All rows are made from the same 11 directions, up to rounding. Whole rows:
5 -3 -11 -7 -8 21 -4 4 -6 7 9 -13 -2 -17 17 -7 -1 -1 -19 1 -3 -18 7

2 -2 10 3 16 0 -10 -1 -8 9 -3 13 -6 1 -10 -6 12 -3 -13 4 -3 14 1

-7 -19 -9 -6 3 8 -4 7 -24 26 4 -10 -13 -9 0 -11 -4 -7 -16 -9 -12 -11 13

-19 -16 -11 4 4 3 10 11 8 27 -2 -6 17 -11 1 -14 -8 -2 6 -3 -13 -3 11

-26 -19 5 13 -18 -1 9 1 17 -21 18 1 -4 -18 -13 11 -19 8 14 -22 -6 -6 10

1 -13 2 5 0 12 -2 -4 -10 8 16 -4 -8 7 -11 3 -8 9 8 -17 -6 -6 6

16 13 1 4 3 8 5 -1 17 -13 -7 11 -1 -18 13 -5 19 -13 -16 23 17 5 -2

17 11 -2 -4 -12 19 3 -9 1 -13 -5 8 10 3 10 13 9 15 8 0 8 5 -21

-29 5 10 0 2 -20 -10 11 10 4 -13 -1 13 -15 4 -15 -5 -6 -12 11 -14 2 3

2 31 13 -4 -8 -7 -14 11 5 -15 -12 -2 0 3 0 -2 9 -2 0 3 8 -7 -7

3 5 -8 8 11 -15 16 12 25 -4 -11 1 17 -1 -3 -4 -3 -12 8 23 2 -1 6

-10 -12 15 21 4 -5 16 3 14 -16 -14 28 -9 -16 -27 6 10 -8 12 -3 4 17 -2

23 3 -14 0 5 23 12 6 1 14 -9 2 -6 -14 10 -10 22 -16 -9 10 15 -5 4

2 -5 -17 -6 -7 -1 19 16 -4 -8 -31 10 12 -10 -7 12 4 -2 8 7 -6 -1 -14

Rows cut short, each followed by the rest of it:
14 10 -10 -10 -10 -6 1 6 -8 -18 -8 -13 -5 0 9 7 -6 -5 -8 13 2
-21 -4
13 5 0 -4 -5 -6 1 -8 -2 -23 -15 -1 -2 -16 22 1 -2 -7 -24 32 0
-7 -13
-6 1 15 11 4 -9 2 3 -2 1 -8 8 -4 16 -26 4 0 4 27 -15 -2
7 -4
0 -13 -16 -3 4 11 7 7 2 3 13 10 -4 -10 -9 6 10 -4 -9 -9 6
9 13
2 5 -4 4 6 -18 5 -1 10 8 17 -24 -10 23 0 -7 -14 -11 19 -6 13
-14 20
-18 -2 0 0 -9 -3 -3 13 3 -6 13 -5 -24 -19 -8 -4 4 -15 -11 -19 10
-9 22
-5 -2 -21 -22 -8 -7 6 -14 -11 11 8 -10 -11 7 25 2 7 -8 -4 -13 21
11 2
7 -11 26 21 -12 7 11 -31 2 -29 -11 14 -16 -17 9 8 -2 5 5 9 4
5 -23
-7 0 4 3 -9 -9 -5 -6 4 -6 24 -24 -15 6 5 -2 -21 -1 6 -12 3
-21 16
-4 26 2 -17 -15 -8 -14 7 -9 -7 -18 -9 1 -2 17 -4 7 -3 -10 4 4
-8 -13
14 6 2 3 24 -6 -2 -3 -3 27 -7 -8 -5 11 9 -23 7 -18 -8 19 6
0 8
12 16 -16 -19 -9 12 -13 22 -10 -10 5 -6 6 3 -4 12 4 8 -13 -4 -4
-16 0
-2 -12 -2 -12 -4 9 -3 -19 -23 11 -7 7 -2 -5 19 1 7 6 -13 -1 -3
15 -17
8 -11 -22 -3 3 20 14 0 3 22 20 -5 -11 -1 4 -3 12 -10 5 -19 20
1 19
-2 4 24 11 6 6 -13 -9 -2 12 -4 -2 -7 -9 9 -21 4 -4 -11 8 -4
-3 -1
-1 -13 12 4 -4 -4 5 -25 -21 7 -17 -3 -19 -6 19 -8 -3 -6 -2 5 0
1 -15
-19 1 -1 -5 9 -23 -2 -4 3 20 5 -9 -3 12 6 -12 -1 -11 4 -7 8
11 12
6 -7 -7 0 5 20 0 2 -6 17 21 3 -22 0 -11 -2 18 -7 -1 -26 17
5 18
-9 -1 -17 -10 -1 4 -1 4 6 16 28 -9 1 11 0 1 1 2 7 -25 10
3 19
6 5 8 10 17 -9 1 -11 12 18 4 -11 0 11 12 -20 -4 -11 5 14 7
-1 10
16 -26 -24 -8 4 -2 15 -17 -17 6 8 -13 -2 9 16 8 -20 0 -5 13 -7
-7 0
-18 -4 -3 -1 -5 2 -2 -2 11 12 17 -9 18 6 4 -1 -13 15 15 -16 -7
2 5
5 -15 14 18 20 -11 8 -6 -4 2 -10 18 -9 10 -26 2 1 -5 11 6 -5
15 -2
8 14 11 8 12 -5 -3 23 2 -4 -24 12 -3 -4 -23 -7 15 -13 -4 13 -2
-3 1
12 -18 -7 9 12 20 10 -19 7 22 27 -3 -3 7 7 -5 -1 2 8 -8 9
7 13
-3 17 4 -8 -2 -11 -9 9 -1 -11 -6 7 -5 5 -9 5 12 -3 -3 -4 8
7 -3
2 -3 -2 2 5 4 1 -12 11 0 33 2 -19 7 -2 4 9 -5 1 -19 25
13 19
12 -2 4 10 17 12 -5 -1 7 15 12 -3 5 1 -1 -13 -1 0 -8 11 -5
-4 11
3 -20 0 9 11 2 10 -28 1 18 21 -2 -13 11 8 -5 -3 -3 9 -8 13
15 9
10 -9 -1 -1 -9 -1 1 -4 -17 -21 -1 -5 -23 -9 1 9 -8 -5 -14 5 -2
-16 -2
16 8 4 0 18 0 -8 14 -22 20 -22 5 3 21 -21 -5 9 0 6 5 -11
0 -7
11 -7 -18 -1 7 13 7 9 0 19 -1 -14 2 -17 16 -17 -1 -15 -19 18 -3
-18 14
8 -4 -7 9 1 -9 21 8 0 5 -25 -12 -5 -6 3 -10 -8 -19 12 16 -1
-20 1
0 9 12 14 6 -1 12 -14 17 16 -9 4 5 13 6 -11 10 -3 31 -4 17
16 -7
-11 2 -2 -4 -23 17 -4 7 4 -13 12 -4 2 -16 2 8 -3 12 1 -19 -2
-11 0
-1 5 12 16 17 -2 6 14 12 11 -22 17 0 -8 -18 -15 19 -16 5 9 4
11 4
11 9 -9 -6 2 13 -2 18 -8 10 -1 0 -9 2 -12 -2 17 -8 -1 -12 9
-5 8
-8 -6 -6 5 9 -12 22 2 7 16 -17 13 1 8 -12 -1 14 -13 26 -10 15
23 0
3 -8 9 12 17 -5 -1 -7 7 6 8 -1 -11 -8 3 -15 -2 -15 -16 17 1
0 15
3 4 -1 -5 2 -5 2 -12 -1 3 -6 8 17 21 2 10 2 14 17 -1 0
19 -18
24 3 15 11 -4 15 4 -23 -4 -13 -7 6 -14 -3 12 2 7 1 1 11 11
0 -17
-4 14 8 6 0 -11 -3 21 1 0 -16 -10 -11 -7 -9 -14 1 -17 1 4 0
-20 9
31 -5 -14 -3 6 12 10 -8 -15 7 -2 -1 -1 19 0 10 1 4 9 4 2
-2 -8
-1 11 0 -3 -2 -30 3 14 -8 -9 -23 -15 -12 4 -2 -5 -9 -19 2 12 0
-20 1
-7 -34 -17 6 -2 0 30 6 -12 10 -23 6 6 -8 -13 8 -12 0 20 -3 -18
-2 -7
-9 2 0 -6 -7 -17 8 0 -2 -16 -33 15 14 -9 6 9 3 0 -1 17 -6
14 -25
-13 5 -10 -9 3 6 -12 23 3 21 8 -11 18 -3 -3 -11 -3 4 -7 -6 -14
-10 14
-1 13 3 0 3 -4 -3 -15 13 15 17 -13 6 23 15 -8 -2 4 19 -9 15
6 4
0 19 -3 -2 1 3 -1 16 24 -8 -8 12 21 -9 0 -1 16 -1 -4 11 6
8 -2
8 8 -2 -10 -15 9 -1 -11 -9 -12 -1 2 -9 -1 13 10 10 4 -2 -7 14
3 -13
16 10 12 5 7 4 -8 -1 -4 -4 -7 5 -8 1 -2 -5 9 -4 -9 12 3
-2 -4
-11 11 29 14 -9 -12 -9 -9 9 -16 -9 -9 -10 -16 14 -15 -9 -7 -7 14 -2
-14 -3
-30 -11 0 5 -16 -6 13 0 12 0 0 -3 4 -11 2 0 -10 2 20 -20 0
1 2
6 15 10 0 6 8 -8 14 -18 22 -23 5 -6 10 -15 -10 21 -4 10 -11 1
1 -7
-18 11 14 3 6 -18 -9 3 20 -13 5 17 7 3 -15 4 8 2 1 -3 5
23 3
-11 -9 -14 1 -3 -6 17 0 24 -7 5 5 24 -2 1 10 -9 7 14 2 -1
10 1
-10 -1 -8 -16 -13 6 -5 5 -19 4 -10 3 -1 -8 5 5 9 4 -8 -12 -3
4 -10
21 -11 -2 19 5 13 18 -6 19 -19 18 9 -12 -4 -14 11 0 -4 8 2 13
-2 11
-13 -12 15 17 5 -7 9 -14 7 10 3 5 -5 11 -12 -3 -4 2 29 -17 3
13 1
3 5 2 5 3 -14 12 6 9 -16 -21 15 1 0 -12 7 9 -8 8 11 6
10 -8
-10 11 -18 -9 6 -6 4 20 15 21 6 -4 21 18 -10 -2 6 0 21 -17 7
8 13
-15 -3 18 14 -4 -4 2 2 10 -10 -20 8 -6 -36 7 -15 3 -14 -16 18 -4
-3 -2
-20 -7 16 12 4 -1 -2 7 7 3 -21 16 11 -25 -5 -12 4 -2 -9 12 -17
9 -6
-13 -4 3 -3 -1 -11 -4 -24 11 2 22 -11 -2 0 27 -7 -10 -1 -9 2 8
9 7
-19 -10 -9 -15 -11 -9 2 -12 -3 -8 3 7 3 -8 15 11 0 4 -10 -6 3
19 -8
-8 5 12 4 9 3 -18 19 0 4 1 7 1 -9 -19 -9 6 -1 -15 0 -13
-2 10
